The rows of a group lie close to one hidden flat surface of 9 dimensions, which may be shifted away from zero. Surfaces can cross.
Known rows, each followed by its group:
[  3   0 -21  19 -24  33   0   0 -16  60   9   9   0 -14  12  20  26 -30
  47]
(2)
[ 10  35 -34  -2   1  29 -11 -12  -6   0  10   0  -4  16  -2  11 -10  -4
  14]
(3)
[ -7 -13  21  11  15 -13  -2  21 -17 -22 -14   1 -11  -9  -7   3   4  -4
 -10]
(1)
[ 11  19 -23   7 -19  -9 -21 -19 -12 -11  -7 -31  30  -6  -7 -14 -27 -40
  12]
(4)
[ -4  13  -1   0   7   4  19   1  -8  10  -7  -3 -24   0  -2   4  -3 -13
  11]
(4)
[ -2  -8  15   9 -13  -7 -12   9 -11 -11   7  12  -8  14  -5   4  -9  -2
  -7]
(1)
[ 34 -21 -15   4 -16 -22 -14  15 -58 -26  -7  -4  29  47   0   1  16   7
  12]
(3)
[ 21   4 -23 -15  -7  30 -22 -15 -11  -6   6   2  17   9  -1 -19   8  21
   1]
(0)
[ -6  -9  -1   4  -6 -22  -9   3   8  22 -10  12 -16  17 -14  11   4   8
  -3]
(3)
[ -5  34  -4   1  14  73  -1 -15 -26  -7 -22  -4 -43 -39 -25 -36 -18 -12
   9]
(4)
[ -3  48   8   2   3 -26   3  12  -7  14  -3 -13 -14  -8 -26  -8  10 -14
  -5]
(0)
[ 15 -11 -23 -27  -8   8  20  12 -39  28  26 -12  15  16   0  -8  24 -20
  -5]
(1)
[ 10 -14 -28   2 -16  10   4   0 -31  25 -13 -15  20   0  -8  -2   1 -18
  15]
(2)
[  1 -11  -7  -5  40  25  14  -6 -12 -37 -19  -6 -13  -6  10 -28  -6 -15
  25]
(0)
[  8   2   0 -17 -19  31 -10  -9  -7   0  45  11   0  12  13  -9  -3 -10
  -8]
(1)
[  7  -4  -1  20 -22 -16 -13  -8  -3  -7 -17   8   2  27   4  23 -16  16
  13]
(3)
[-15   4  -9   0  -1 -30  29  27 -13  32  11 -27   8 -14  -4  40   2 -40
 -19]
(0)
[-10  -9  20  -7   2  13  -4 -18  12   0   4  12 -31 -11   7 -22  -6 -11
   3]
(4)
[ 10  14  38   4  10  16  -8  14 -28 -14 -17   0  -1 -49   0 -27  56  32
  -4]
(4)
[-11   4 -15  -5   0 -32  19  14   0  29   0  -2 -16  27 -22  17 -10 -15
  -7]
(3)
[  1  -4   8  -7 -18  17  -1  12 -12  -3  31   1  12   1 -11 -13 -10 -12
 -23]
(1)
[  4 -11  19  -2   2  -8  -2 -13  -7  -6 -14  -4  -9 -13  16  -8  15   4
   6]
(1)
[  4 -27  35 -10 -15  18  27 -10  -7 -16  12   1   7 -11  27 -20 -10   6
  -7]
(0)
[ 16 -37 -32  -5   0  36 -28 -14 -11   6 -19  22   3  18   0  -4  16  41
  12]
(4)
[-16 -19  10  12 -14 -13 -38  -5  31   4  -9  12   4 -11 -26 -10 -18   9
 -22]
(3)
[ -1   5  40  11   5   0   2   9 -13 -13 -25  -6  -5 -43  -6 -21  23  14
  -6]
(4)
[ -6 -21  27 -18 -35   2   5 -13  25  12  14  14   4  10 -15 -29 -27  32
 -38]
(1)
[ -5  -3  11  10 -23 -21 -24  -7  20  14  -3  21 -11  19 -12  12  -7  23
 -10]
(3)
[-11  -1  -8  -5  11   1  18  -9  24  -5   5 -12   8  -8  11   2 -25 -20
   3]
(4)
[  5  -3 -24 -18  11  -2  20  -8  -5  15 -19 -20  10  -3  -7 -13   2   5
  -2]
(1)
[  3  -7   0   2   6 -10  -5   6  -7  -2  -6  -6  11  -9  -1  -6  18  -5
   5]
(3)
[  4  36   7 -15   0  11   1   9   8  -6  44  15 -13  19   5  10   8  14
 -17]
(3)
[ -9   7 -10  18   5 -35 -10  -7  21  -8   0  -1  -7  21  14  28 -22 -31
  23]
(2)
[  5  32  -2  15 -28  -7 -19 -29  23   5 -11  -5   9  -5  -4   0 -23   9
  10]
(2)
[  3 -12  -2  -2 -31  23 -18   6  -1  15   9  17  14   8 -29 -14  -8  31
 -25]
(2)
[ -9   7   1   8  -3  20  23  10 -16  36  -9   0 -19 -19  -5  10  11 -11
  13]
(2)
[ -2  -6  26   1  -7 -27  11  -8  -1  -8 -37 -18   5 -21 -10 -14 -11  24
 -21]
(2)
[ -1 -16  -2   5   6 -35   5  16 -22   5 -38  -9  -6   8 -31  -6   4   4
  -4]
(0)
[  7  -3 -30  -7  10   5 -21   9 -15 -18  19  -1  10  25  -8  -6  -3 -22
  -1]
(2)
[  9  10  11   8  -9  42 -56 -20   8 -40   4  -4  32 -47   0 -38  -2  11
 -14]
(4)
[  8  32  21 -20  29   2 -21   9  -5 -37  18  10 -23   0  -6 -26  31  24
 -22]
(2)
[  2  26 -27   9  -2  23  24 -26   6  42 -27   6 -35  10  11  26  -5   7
  49]
(4)
[ 17  27  15  -1 -12 -19  -4  -4 -16  19  -4   6 -14   9   6   5  40  21
  15]
(3)
[ 12 -25  -5   3 -30   6   3 -27   3   1  -9  -1  22  11  19   0 -21  13
  11]
(0)
[ 20  42   3 -15  -3  28 -37 -11  -2  -7  17   9   5 -13  -8 -36  38  31
  -6]
(0)
[ 13 -15 -39  -3   2  16 -19   2 -19  -1   6  22 -10  51  -2  24   3  17
   9]
(3)
[-10   7  22  -4 -14  -3  24   4   8   5  21  -4  -1  -8   5   5 -17  -9
 -18]
(0)
[ 16  14 -12  23 -23 -39 -21  -5 -18   8 -41  -1   1  31 -26   4  -4  12
  23]
(1)
[-10  -4   5  20 -20 -28   2  22   8   6 -11  -3  21   4 -34   5 -25   4
 -20]
(1)
[ -9   1  17  -3  11   6   8  12  -2  -6   8   9 -22  -4  -1   1   4   0
 -10]
(4)
[ 15  -2 -26 -18 -18  -7  20 -14 -25  29 -21 -31  22   2 -19 -27  -6  -7
   3]
(1)
[ -3 -22  17   0  -5 -15   5  11 -13  -6 -21  -5   3  -7 -21 -15  -6  14
 -25]
(2)
[ -4   3 -15   1   1  13  -4  15  -9  13  13  13 -14  17 -14   7  -1  -9
   2]
(2)
[  9  -4  18   7 -16 -42  10   2 -27  15 -37 -13  -2  -2 -15 -16  18   4
   8]
(0)
[  0  11 -21   5 -20  -7   5 -26  32  23  19   5   4  27  29  39 -22 -10
  25]
(0)

New rows, each followed by its group:
[-16 -24  38  16 -24 -24  12   5   4  -3 -24 -20  22 -39 -11  -2 -27   1
 -30]
(0)
[  0 -37  24  18  -3 -21 -24  -3   1   7 -40  18 -10 -13   3   2  32  33
  11]
(3)
[  2  29  42  13  -9 -17 -11  14 -25 -16  -2 -10  -5 -31  -8 -13  19  -8
 -10]
(4)
[ -6  13  15   8 -10  31 -28  -5  25 -19  53  18   4  -9  29  17 -10 -14
  -5]
(1)
[ 10  -7  -4 -28  23  14   4  -2  -9   5  13   3  -4  -6  22  -7  48  15
   0]
(1)
[  7 -30 -19  -3   1   8 -25  15 -30 -12 -10  17  -9  35 -29  -1  -3  20
 -17]
(3)
[ -7  -5  24  10 -11  -7  13  -4   1 -11 -19 -15   7 -23  -9 -17 -28  -5
 -11]
(0)
[-10  -1  13   7  -5  -9 -15  -2  23   4   2  11  -5  -5  -5   4  -3  10
 -11]
(3)
[ -3 -13 -11  13  -8  -3 -24  -1   4 -11 -10  -1  12   3 -18  -4 -23  -2
  -7]
(3)
[ 11  15 -13  -3  -2   2  -1  -9 -20   4  -8 -16   3  -4  -2 -11   4 -21
  17]
(4)
[  3 -17  20  17 -17 -36  -3  11 -15 -15 -22  -3  11   8 -11   1  -8   8
  -5]
(3)
[ 10 -38 -35 -14   6  -5  19   9 -40  19  -5 -13  12  23   8  13  15 -19
  10]
(2)
[ 3 15  1  4  8 -9 19  7  4  5 -3 -7 10 -8 13 16 18  8 10]
(4)
[-11 -11 -17  -5   7 -39  -9  27  16  39  21  22 -13  37  -6  55  29  15
 -21]
(0)
[ -8  -2  22 -11  32  16   2  29 -13 -20  17  12 -23 -16  -7 -13  25   0
 -23]
(2)
[  5  31 -21  16   3   4 -22  12   0  -7   6  -5  23  -7  -7  13   9  -6
   8]
(1)
[ -2   4 -13  -6   7  11 -15  -1  -3  23  -9  20 -35  12 -16   8  16  22
  -2]
(3)
[ -2   4  26  25 -11 -26   5  18 -30   1 -38  -7 -10 -11 -21   7   2   6
  -2]
(4)
[  5 -54   1  -5  -7 -26 -15 -11   7   2 -11   8  15  17  13  -6  13  13
   3]
(4)
[ -5  -3  34  28 -16 -13 -10  33 -20 -12   4 -13  31 -45  -5  -2  15 -23
 -11]
(1)
[  4   1   0 -22  21  22   6   5 -10 -12  15  -1  -3  -9   7  -8  19   8
 -15]
(2)
[-10  -2  22  18 -13  -3 -18   7  10  -1  -2  11  -1 -15 -12  -7  -4   1
  -4]
(2)
[  5 -13  19  -1  -5 -31  -4  14   1  -5  17  10  13  14  13   7  24  11
  -5]
(3)
[ 13  18 -24  10 -15  17 -19 -27 -11   2 -23 -16  10 -10  -5 -13 -19 -16
  25]
(4)
[-14  -5  13  10   9  12 -17 -14  45 -28  -3  17  -3 -10   4  -6 -27  20
  -6]
(0)
[ -6 -15  16   4  22  -4  23  32  -4 -11 -12   1   6 -13  -3  12  17  29
 -19]
(4)
[  3 -16 -27 -16  11   3 -28   5  -6  23   4   7   0   6 -19 -14  33  -3
  -2]
(3)
[ -2 -16  21  -8  12  20   9   3  -3 -26   1   2  -2 -13   2 -25  -7   8
 -12]
(0)
[ 10 -46 -12   9 -15   4 -40 -21  21 -12 -20   8  42  -3  11  -4   0  36
   2]
(4)
[ 23  45 -17 -12  -7 -20 -46  -9  -7 -24   7   8  -5  46 -30 -22   4  21
  -6]
(2)
[ -6  -9  -4   0   8 -23   6  -8  25  12 -20   1   0   3   6  17   4  20
   4]
(1)
[  1  19  -8 -11   4  13 -19  10   2   1  18   1   8  -9 -18  -4  12  14
 -28]
(0)
[  5  -8  20  12  -5  -5 -15  -1 -13  -1 -29  15 -21   1  -4   3  19  35
   3]
(3)
[ 15  20 -36  10  -1  34 -24   1  -3 -15   5  -3  33   0   0  18  -1  22
   1]
(4)
[ 26  56   4   8 -17  35 -24 -24  10 -41  37   2  27  -4  40   7  -1  15
  18]
(3)
[-10 -27  33  28 -22 -20 -18  -1  16   8 -13   8  11 -27   9   2   5  -3
   9]
(2)
[  7   6 -38  -6  -3 -14   7   3  -5  17 -18  -8   9  32 -32   0 -16  11
  -2]
(1)
[-21 -26  26  -4   8 -16 -23  10  35  17   5  22 -13 -18 -13 -11  22  17
 -28]
(3)
[-10 -36  14   4  27   7  -5  15  -7 -36 -32  -5   6 -30 -16 -26   0  12
 -20]
(0)
[ -8  13   2  22   0 -35 -26  -8  29  -7   9  10 -11  19  16  26  -9 -27
  28]
(2)
[ -1   5  -9  -6   7   2 -10   0   9  12  10   8  -5   3   3   4  19   2
   3]
(3)
[  6   9  -4  -9  14  25 -13  -8   7 -14  13   7   1  -6  11 -12  14   9
   4]
(0)
[  0 -26  25   5  22   2   1 -10   8 -17 -12   4   0 -30  44  -5  34   0
  27]
(0)
[ 20   4  -7  11  -8  -2   3 -31 -27 -17 -57 -24   8  -4  -7 -43 -19  -7
  43]
(0)
[ 27  19 -13  -7  -4   4 -13 -26 -13   8  -8 -17  22 -18  22 -22  39  -5
  35]
(4)
[  4  11  20  12 -13  -9 -25   5  -4 -15   7   3   7 -10   0   2   9   4
  -9]
(4)
[  1 -27  12 -16  -9   7  30  -5   3  -8  19  25 -22  52  10  -3 -27  18
  -2]
(0)
[  5  -2 -12   2 -20 -14  -9 -10  10  28   8  17  -6  33   9  25   7  10
  16]
(2)
[ -8  13  22   8   9  20 -25  32  22 -19  45  15  24 -32   6   8  28  10
 -26]
(1)
[ -5  -3  -1   0   2  -2   1  11  -6   0  10  12 -19  22  -5  16  -6  -4
  -7]
(4)
[  5  19 -35   1   6  16   8   9 -20   5   2  -4  -4  21 -10  23 -11  -6
   8]
(4)
[ -1  -9 -16  -1  10  -8  -2 -14  15 -11   9 -10  11   3  29  19 -10 -23
  11]
(2)
[ -8  -8  22  -2   8 -10  16   8   5  -1   8   3 -10  -8  13   5  12  -3
  -3]
(0)
[  9 -10  21  -1   1 -21  -5   3  12   1   4   7  22  -9  28   7  47  30
   4]
(4)
[ -1   9 -25   2   9   5  10   1  -5   5  -4   0 -12  20  -1  23 -11  -5
  12]
(3)
[  5  38   1   0   3  45  -1 -25   4  16  -4  10 -28 -24  16  -6  20  13
  30]
(4)
[  3  -4  14  -7   5  -4   5  -8   2  -3  -4  -6   2 -16  16  -2  17  13
  -5]
(2)
[  2 -12   2 -16  -3   5 -11  -1  11  -9  16  12   7  14  -1  -3   1  28
 -26]
(2)
[  3   2  13  -6 -20 -20  -6   9  -2  27  15   3   9  -4   1  12  29  17
 -21]
(0)
[ -5   0  -6  18   5 -21  -4  20  -3  -6 -12   0   3  10 -15  20  -7  -3
  -1]
(1)
[  1   2  12  25 -29 -13  -5  -5 -13  28 -33  -8   5 -23 -13  -8   4  -6
  20]
(2)
